The same things were measured in two ways. Each way mixes the same 9 hidden numbers, adds some noise and spreads widely along 6 directions of its own, which tell nothing about the thing.
Some things both ways: the first way, then the second way.
[ 10 -16  -3  26 -13   6  -6   5 -13 -15  -5   6  -5 -18  -2  -2  -6  -2
 -16  13 -11 -26  -8 -12   3   1]
[  3 -19 -12  -9   2   0  19  -2 -12 -15  -2  -3  17  20 -11  -6   8   4
  -9]

[  0   3   2  11 -14  -8  -2   3  -5  -5 -17   0  15   5  -4  -5 -13   8
   5   3 -10 -15   3 -15  11  -7]
[  9 -11  17   2 -14   7   3   0   4   1   3   0   5  -5 -10  -5  13  18
   3]

[-13  19   7  -7  -1  -1 -13  -9   0   7 -25   2  11   1  -1 -20   3  14
  -8 -10  -2 -12   7 -10  -3   0]
[ 10 -27   3  -5  -1  -2   2 -13   2  -9  18  -3  -6   6  -6  -5  18   1
   9]

[  2   7  -7  -7   8   3  -6   3   1  -2  11   1  -4 -11   0 -13   7  -1
 -13  -8 -10  -2  -7   1   2  11]
[-11  -6 -28  19   3 -23   6   0  -4  -2  -9  17   5   0   6  -5  -4   1
 -11]

[  2   5  -1  12 -24   9   2  -2  -5  -8 -11  -1 -10 -15  -9 -16  -7  -2
 -10  11  -4 -33   6  -8   1   0]
[ -9 -17 -26   5 -10  -4   1   1   8  -9 -10  12  -2  -8  -4 -11   8   6
  11]

[  6   3  -9   2   1   6   6  -2 -12  -3   7   8 -15   6  -7  18  -9  -7
  12  -1 -13  15 -12  -3  15  -9]
[  7   9   5   1 -10   2  -8  -8   8   4  -7  -8   0  12  14   7  -6 -11
  14]

[  7 -11  -1  -3  14  -1  -4   1   7   1  12   2   6   2  10  -1   8   1
  -7  -1  -6  18  -5  16  -6   7]
[  6  -9   0  -9  -1   9 -12 -11  10 -15  -9  -1 -11  11   5   7  -4 -24
  19]

[  9 -17  -3  14  -3  -4 -10   3   9  -9   5  -1   3  10  -8   5  -8  -3
   8  -5   4  -9  -5  -8  10   6]
[  0   0  -3   5  -9  -3  30  -1 -12   7  -2   5  21  16   7   1  18  20
 -17]

[-10  13   0  -6  -1  11 -11  -2   8   7  -4   3  -9   6  11  -9  -2  30
  12 -10  -2  17  -5   9  -4   1]
[  3 -23  -3   6  -9 -18   1  -7  -3 -10  13  11 -14 -18  15 -18  13   0
  -4]

[-18   8  -1   3 -11 -15 -13  -4  -2  -1 -11  -8  -6   1 -21  -3   2  -5
   6  -9   6 -30   6 -27   3  -1]
[ -7 -21 -15   5 -15  -3 -14  13  -3 -10  -7  15 -12 -15  12  -2  -6 -10
   7]

[ 14  -8  -4  -4   8  -9   8   8  11   1  16  -6   4  15  11  11  -4   1
  16   3  -5  28 -10  14   5   4]
[  6  -8  -8   1 -15  -2   1  -5   9   4   3  14  -4  -7  -2  -3   8   7
  -1]

[ -3  24  -7 -10  -3  -6   5   4 -13   6  -3  -3   0   5   3   1  -5   0
  10  -1 -20  15 -14   0  12  -5]
[  7   9  15   1  -3   6 -23  -4  11  -9  -6  -3 -10 -12  -1   5 -14  -7
  13]

[  9  -1  -2   4  13  27 -11   3  -6  -6  10  18  -9 -16   7 -10   2  -3
 -26  -4  -3   3  -8  14  -3   5]
[  2   5   5   6 -29  28  -7   4  12   8  -9   3  -2  -6   3  29  -6  -3
  10]

[ 12   9   5   9  -5   1  -3  -3  -9  -6  -9  -1   9   4 -13 -11  -6 -18
  -7   0   3 -25  -1 -18   7   4]
[  3  16   1   5 -21   4  10  -2   8   8  -8   2  13   2   7   5  10  17
   2]

[ -5   1   0   2 -10 -20   4  10   7   4   0 -17  -5   9   9   5  -2   9
  24   7   5   4  -4  -2  -4   0]
[ -3  16   4   9  13  -1  12  -8  -8 -20   3  -5   8  -3  -7  -7  -5  14
 -18]

[ 15  -7   1 -16  11 -11  20   8  14   5  11  -5   1  -5  21   4   6   1
  -6  13  -3  22   4  18  -8   6]
[ -2  11  -8  16  12  -8 -10  -8   4   4  -9  -1  -5  -9 -14  -9 -14   7
  -3]

[  3  -8 -16  -7   2   9   1   2   7   0  13   7 -11  -2   5   3  -2   8
   4  -1 -19  24  -6  24   9   3]
[-13   4  -2  17  -3  30   2   9  -1   5 -23  10  -1  -4  -8  19 -18   2
  -9]

[ 12 -24  -6  10  -6 -18  -4   5   5 -11  -2   0   9  -6  -9  -9   2  -4
   5  -4   1 -29  13 -22  14   6]
[ -5  -8  -3  -7   8  -7  -3   5 -10   7   5   3  -1   8  -3  -2  -2   6
  -1]

[  9 -23  16  11  11   9 -10   1  16 -10  -1   7  12   5   2 -17   1   1
  -6  -2  13   0  12   7  -6   2]
[ -1  -4  -4  -2 -23  16  -4   7   4   5  -8   0  -1  -8   1   8  -3   0
   7]

[  3  -6  17  20  -7   1 -11   6   6 -12   1  -4   8   3  -2 -21   1  15
  13  -8  18 -24   9 -17  -8  -1]
[  5 -15   5  -5 -39 -12 -11  13   6 -12  23  23  -9 -25  25 -19   7   6
  -1]

[ -3  14   5  -9  -4 -30  18  -6   0   4 -12 -19   0  18 -23  11  -4 -19
  19   3  -9   1  -2 -26  18  -5]
[ -3  12  -2  24  -8  -7  19  -1   0   9  -4 -10  25  18   2  -5   6  26
  -8]

[-12   8   3  12  -2  24 -20   5   8  -7   8  11   5   9   3  -9 -12  35
   8 -17  -2   7  -1  10  -3  -6]
[  7 -16  -5  -3  -1 -17  -2  -9   2 -22   3  15  -4   1   8 -12   9  -7
   0]

[ 13 -22   3  11   7   5  -8   5   6  -7   2   8   1 -11  12  -5   4   8
 -13   2   8 -10   6   0  -8   6]
[  9 -17   2  -8 -10   2  -1  -4  -4   2  12   1  -6   0  -2   1   7   0
   4]

[ -3  10  10  -3   7  14   0   8  15  -6  12  -3  -5   5  -3 -12  -6   8
   2  -4  -6  19  -8  11   3   1]
[ -1   9   4   9  -7 -21   0  -6   5 -14  12  -7   5  11  23  -6  14  12
  18]

[  1  -2  12  19  -1   8 -14   7   6 -10   0   5  23  23   1  -7 -16  22
  18 -12   2   2   0  -3   6  -7]
[ 16   8  11  -5  -9  15  -3 -15  13 -15  -5  -7   3  12   0   8   4  -2
  14]

[  1   0   9  10  -5  -4  -9   1   3  -4  -6  -3   6   1   2  -6  -3   7
  -5   1   9 -18   2 -10  -8   3]
[  8 -11  -1   1 -10 -13 -12  -1   0 -12  -8   6 -10 -17  15 -16   3  -4
   9]

[ -4   1   9  -4  14  -2  -7   6  15   1   9  -6   3   1   8   5   1  -8
 -24   4  13   3  -3  12 -21   8]
[  6 -16 -14   5 -19  -9  -3   1   2  -4  -6  17   0 -13   0  -2  11   6
   2]

[ -5   8   8 -12   1 -27  12   0  15   3  -4 -18  11  24 -14   1  -4  -3
  27  -5  -4  11   5 -14  14  -3]
[ -2  17  -3   8  14  -2  -1  -8   1  -9  -1 -13   6  21  -6   1  -9  10
   7]

Other things, the second way, with their names:
<169>: [  8   5   4   0   7   8  -1 -13  -3  -8  -2 -24   3  19  -4   9   5   6
  19]
<216>: [ -1  -5 -10 -10  -4   5  -9  -8  17  -7  11   7  -8   2 -10  -1  -6  -8
  11]
<69>: [ -4  -4   7   4 -15   5  -1  -7  27   0 -11  10  -8   4  18   1  15  -7
  25]
<487>: [  0  16  -2  16  16  11  16 -14  -5  -3 -25 -10  10  18  -6   3  -3   7
  -7]
<267>: [  3  -4   1  -8  -4  -8   3  -5  -8  -3   5  -4   2 -10  -1   3   9   8
  -1]
<280>: [ 16  -1  -4  16 -31   4  -8  -5  10   1 -11   7   0 -18  -4   4   0   6
   1]
<172>: [ 12 -21   7  -4 -16   8   3  -9   7   7  -3   0   0  -6  -8   8  13  -3
   5]
<254>: [  4 -13   4 -18   2   4  -7 -12  10 -13   3   0 -10  13   4   1   5 -18
  20]
<211>: [  3  -5 -10 -12  -1  13  -8   4   0   5   0   7   4  10 -23  19 -10  -1
   1]
<182>: [ -3  13  -2   5  18   2   0   0 -21   6 -39   9  -5  -8   2   1 -12   4
 -13]
<516>: [  0  -1  -6  -3 -24   7   8   9  -4   7  -3  19   5 -22  -6   3  -3   9
 -22]
<49>: [  0  18  -7   7  11  13   4 -19   2  -8 -21  -4  -4  21   7   9 -13 -13
   2]
<82>: [ -4   3   7 -15  22   7 -16  -5  -2 -24   5   6 -22   5   4  -7 -12  -8
   9]
<122>: [  0 -11  10   4  -6  -2   2   8  -7 -12  12  18  -3  -7   6  -8   5  17
 -12]
<414>: [  7  -1  13  -9  -7 -12 -13  -5   7  -4   3   1  -6  -7   8  -9   4  -1
  11]
<500>: [  5   7  19  -7 -11   3  -5  -5   3   9   7 -17  -7   3  18  -1  11   6
  21]
<407>: [ 13  -2  11 -10 -11   1  -1   5 -19 -10   7   0   2 -13   1  -3  -4   8
 -16]
<210>: [ -4  -2 -11   7  -6  -8  -3  -4   3  -6  -8  -2  -4   1  14  -7   8   3
  18]
<133>: [ -4   8  13   8  10  12  14  -5   5   4 -18  -3  14  24  -6  13   8  11
   4]
<583>: [ -1   6   6  24   5 -14   4  -9  -4   6  -9   1  -1   5  24  -8  -4  -1
  -9]
<2>: [  6   4  -9   1 -15  13  -8  -3  10  -1 -11   6  -2   4  -2   7  -9  -5
   8]
<464>: [ -5 -18 -12  19 -10 -23  -9   4   0 -12  -3  17 -11 -18  21 -11   8   4
   7]
<281>: [ -2   7  -7  13   2  -2  19  -7 -14   5 -18  -1  10  -5  -1   0   7  16
 -15]
<64>: [ -8   1  13   5  -8  13   4  15  -8  -2  -2   4  10 -15  -5   7 -17   2
 -28]
<164>: [  5  10   7   5   3   2 -11 -20  24  -3 -16  -3  -8  -6  -7   3  -7 -14
  15]
<458>: [  2   4  21   2 -18   0  -5  -3  18  -1  10  -2  -4  -2  16  -5   9   9
  18]
<472>: [ -1  16 -10  -2  -9  24  -7   9   1   0 -17   5  11  13 -13  17 -23   3
  -3]
<111>: [  4  10  15  13  -5 -18  16  -7   9   6   7   2  18  12   8 -15   8  15
 -12]
<610>: [  4   5   0   2   9  21  -7 -12   0   7  -7 -13 -10   5 -14   9 -19  -8
   2]
<666>: [  2   4   9  20   8 -18  16 -16   4  -9 -13  -7  12   0   7 -18  11   6
  -9]
<547>: [-10   4 -20  11  11   5   6   0  -9  -8 -23   5   1  -5 -11  -3  -5  12
  -7]
<66>: [  5  -3  11  -4   0  11  12  -5  -6 -11  12  10   4   1 -10   2  -5   0
 -28]
<630>: [  8   9   6   5  -2   6   1 -12   8 -11  -5  -5   6   4  -6   7   2   3
   3]
<451>: [ -8  11  -5  20  -2  -6  18  -8   3   8 -18   1  11  -3   4   3   8  14
  -6]
<664>: [  1   5  -6   3   8 -27   4 -12  -5  -3   1  -1   6  -2   6 -13  -2   0
 -10]
<161>: [  3  11  -2  -8  10  -2  13  -3  -5  -6  16   7  15  23 -19   1   7  28
 -11]
<148>: [ 16  -4  10  12 -38   9  -9  -7  18  17   1  -4  -1 -20  -2   9   6   4
  10]
<644>: [  3  20  -7  -3 -15  -1 -24   2   6  -2  -9   1 -10 -23   8   5 -18  -4
  12]
<358>: [  6  12  37  -6   9  10 -12  -4  -3   1   2 -11  -8  17  15   7   4   6
  19]
<213>: [  4   4  -2   5   6 -19  -4 -23  13  -5   6  -9  -4  16  11  -6   7  -6
  19]
<334>: [  5  13  -7  -4   0  21   4   0 -13  -1 -16   4   0 -14 -16   4 -18   7
 -20]
<582>: [ -3  -7  -3   9 -33  -2   0  -6  28   2   6   4  -3  -7  16   2  10  -6
  17]
<621>: [  2  14   3   7   1   0  18  -9  -1   0 -14   0  13  -3  -5 -10   2  12
 -19]
<143>: [  7  -8  14 -10  -4 -11  -2  -6  -8   0  25  -3 -12  -3  16  -7  16  10
   8]
<531>: [  9   2 -12   9  -2   0  -5  -3  -2  12 -19  -1   5  -5 -15  -1 -20  -5
 -13]
<602>: [  0   2  13 -16   9 -14  -3  -9  -2 -10  12 -22  -3   7  14 -12   6  -5
  17]
<573>: [ 0 12  7  6 -5  1 -2 -1  6 -8 -1  2  3 -1  4  1 -9  1 -4]
<247>: [  3   0 -14  -7  19   2  12  -1 -20 -14  -1   2  13  28 -13   0  -5   8
 -15]
<625>: [ 10 -25  -1  -1 -30  12 -11   6   6   0  10  13 -10 -12  -2   3  11   9
  13]
<665>: [ -9  -2  -7  19  13   7  12  -3   3 -15 -14   4  10  18 -12   0  -3   8
  -3]
<512>: [ -4  14 -11   7   5  -6  20 -16   6 -10  -9  -7  19   6  -8   3   0  -1
 -11]
<377>: [ 11  -1  -2   0 -11  -3  -6 -13   7 -10 -13  -7  -6   2  15  -2   6  -9
  19]
<214>: [  1  13 -10   3   7   7  10  -9  -7   0  -7 -11   8  -2 -16   3  -3  12
  -9]
<27>: [  6 -14  14   7 -19   3  -2  -8  22   2   1  11  -7  -1   9  -1   5 -12
   5]
<550>: [  4   3 -10  10  -3 -25  17  -6 -10   1  11   0  17  -1   1 -13   3  16
 -25]
<167>: [  6  -7   4 -16  -9  12 -15  -8  17 -12  13   0 -14  -6  -9   3  -4 -14
  14]
<314>: [  3   1 -23  -8   0   2  11  -5  -5  -6   7   5  13   8 -22   6 -10   3
 -18]

Some of these things the first way, each followed by its name:
[  0   5  14  10   3  18 -14  -5   7  -5  -7   8  11  14  -2 -11 -10  17
  -2 -12   4   0   1  -1  -1  -1] | <377>
[  4   0 -16  13  -8   7  -3  10 -18 -14   6  12  -5  -7 -12   8 -14  -9
   1  -3 -13 -15  -5 -12  21  -9] | <211>
[  6  15   2   3  -3  21  -3  -5 -20  -4  -5  11  -9 -17  -1 -25   8  -2
 -12  -1 -10 -11  -1   0  -1  -2] | <582>
[  4  13  -8 -10  -5  10  10 -15 -12   8 -16  12 -17  -3   1   6  -4   6
   3   3 -11   6   1  -2   9  -9] | <610>
[ -9 -20  -7   0   9  -5  -3   9   3  -1  17   4 -22 -14  13  20  11  -7
  -7  11  10  12   2  19 -23  -4] | <64>
[  7  -7  -6   2  -1  15   0   3   4  -1   5   7 -26 -19  14   2   0   4
 -16  11   6  -2  -5  10  -9   7] | <143>
[  9  21   3 -10   9  -8   4  -2 -15   6  -6  -6  -6 -12   7  -9  12 -14
 -15   4  -8   0 -15 -11  -2  10] | <550>
[  9  -1  -2   1   3  23  -4  -9  10  -1   8  13  -6  14   1  -2  -8  24
  16 -14  -6  19  -2  11   8   0] | <49>
[ 10  -3  -2  -1  -4 -25   8   4 -10   4  -3 -11   1  -5   9  -1  12 -15
   5  13   4 -10   3  -6  -7   4] | <167>
[ 12  -4 -11  18 -22  10   6   8 -16 -12   3   7  -5  -2  -3  -8 -10  12
  30   0 -16 -10   2  -8  21 -12] | <216>
[ -4   5   3   8  -4  -9 -14   5  -9  -2  -5  -2  12   3   0 -13   3  -6
   3  -6   6 -19   3  -9  -5   0] | <512>
[ -6   3  14  -3   8   0  -6  -7  19  -2  -6  -3   9  15 -12  -9  -3   8
   0 -12   4   1   7  -6   1   1] | <247>
[  1   1  -8  11 -11   6 -14   1  -1  -4  -7   5  -4   0  -1   0 -11   6
  -3  -1   1 -15  -6  -6   5   4] | <281>
[  6   7  -4 -25  15 -27   5 -14   8  16   0 -10   1  -1   3   2  19  -6
  -9  -4  -4   4  -1  -7  -5  19] | <583>
[  7 -13  -8   3  -6  -8  -2  -1  10  -5  -4   0   4   2  -5  -1  -5   3
   1  -2  -3 -13   8  -9  10   6] | <358>
[  8 -13  14   7   9   3   5   0  14 -11   9   1   6  13 -13   4  -5 -10
   1  -2  11  -1  14  -3  -1  -6] | <472>
[  7   8  -6  -4  -7   8   3 -12  -3   4  -8   3  -9  -7  -1   1  -3   1
 -18   6  -7 -10  -2  -1  -1   5] | <487>
[  0   8  -2  -1   3  10  -6  -1  -6   2   2   5 -12   1   4   6  -2 -12
  -6   3   6   4  -7   9  -7  -1] | <516>
[ 9 -6  5 -6 22 -8  8  0  5  3  6  3  7 11  9 20  1 -5 -3  3  1 25 -2  5
 -4 -4] | <531>
[  5  -1  14 -10  15 -13   4  -1  18   5  -1 -11   6   3   8  -2   7  -8
 -21   8  12   4   2   3 -17  11] | <625>
[ 4 -9  5 -4  9 -8  2  5 17 -1 12 -3  4  8  6  2  3  8  9 -4 10  9  9  4
 -7  1] | <213>
[ 10 -10  -7   5 -10  10   5   6  11  -5   6  -1 -12  -8   8  -1  -9   8
  -7  14  -8   3  -6  17   1   7] | <547>
[-17  23  -4 -10   6  14 -12  -9 -10   9 -14  14   0   9   1   6  -9  -1
 -10  -7 -10  19  -9  13   2 -10] | <172>
[ -3  22   2  -9   8  18  -6  -3  -7   4  -2  10  -6  -2   4 -11   1   2
  -9  -8  -6  10  -5   8  -2  -2] | <664>
[ -2  20  -4 -20   5 -15   8  -4  -9  15  -3  -6   6   5   9   7   7 -16
  -7   6  -3   8   0   9 -11   0] | <164>
[  4 -10   3   7  -1 -26  -3  10   7  -6   1 -10  26  25  -2   0  -7   3
  31  -8   1   4   2 -11  13  -3] | <414>
[-5 -4 -3  0  0 -8 -5 -4  0  1  4  6  6  8  0  7  2 11  9 -8  2 -3 14 -1
 -7 -8] | <27>
[  8  -4   3   1  -5 -26   3   3   1   4 -10 -13   0  -1   4   5   5 -19
  -5  13  17 -21   4 -15  -9   8] | <214>
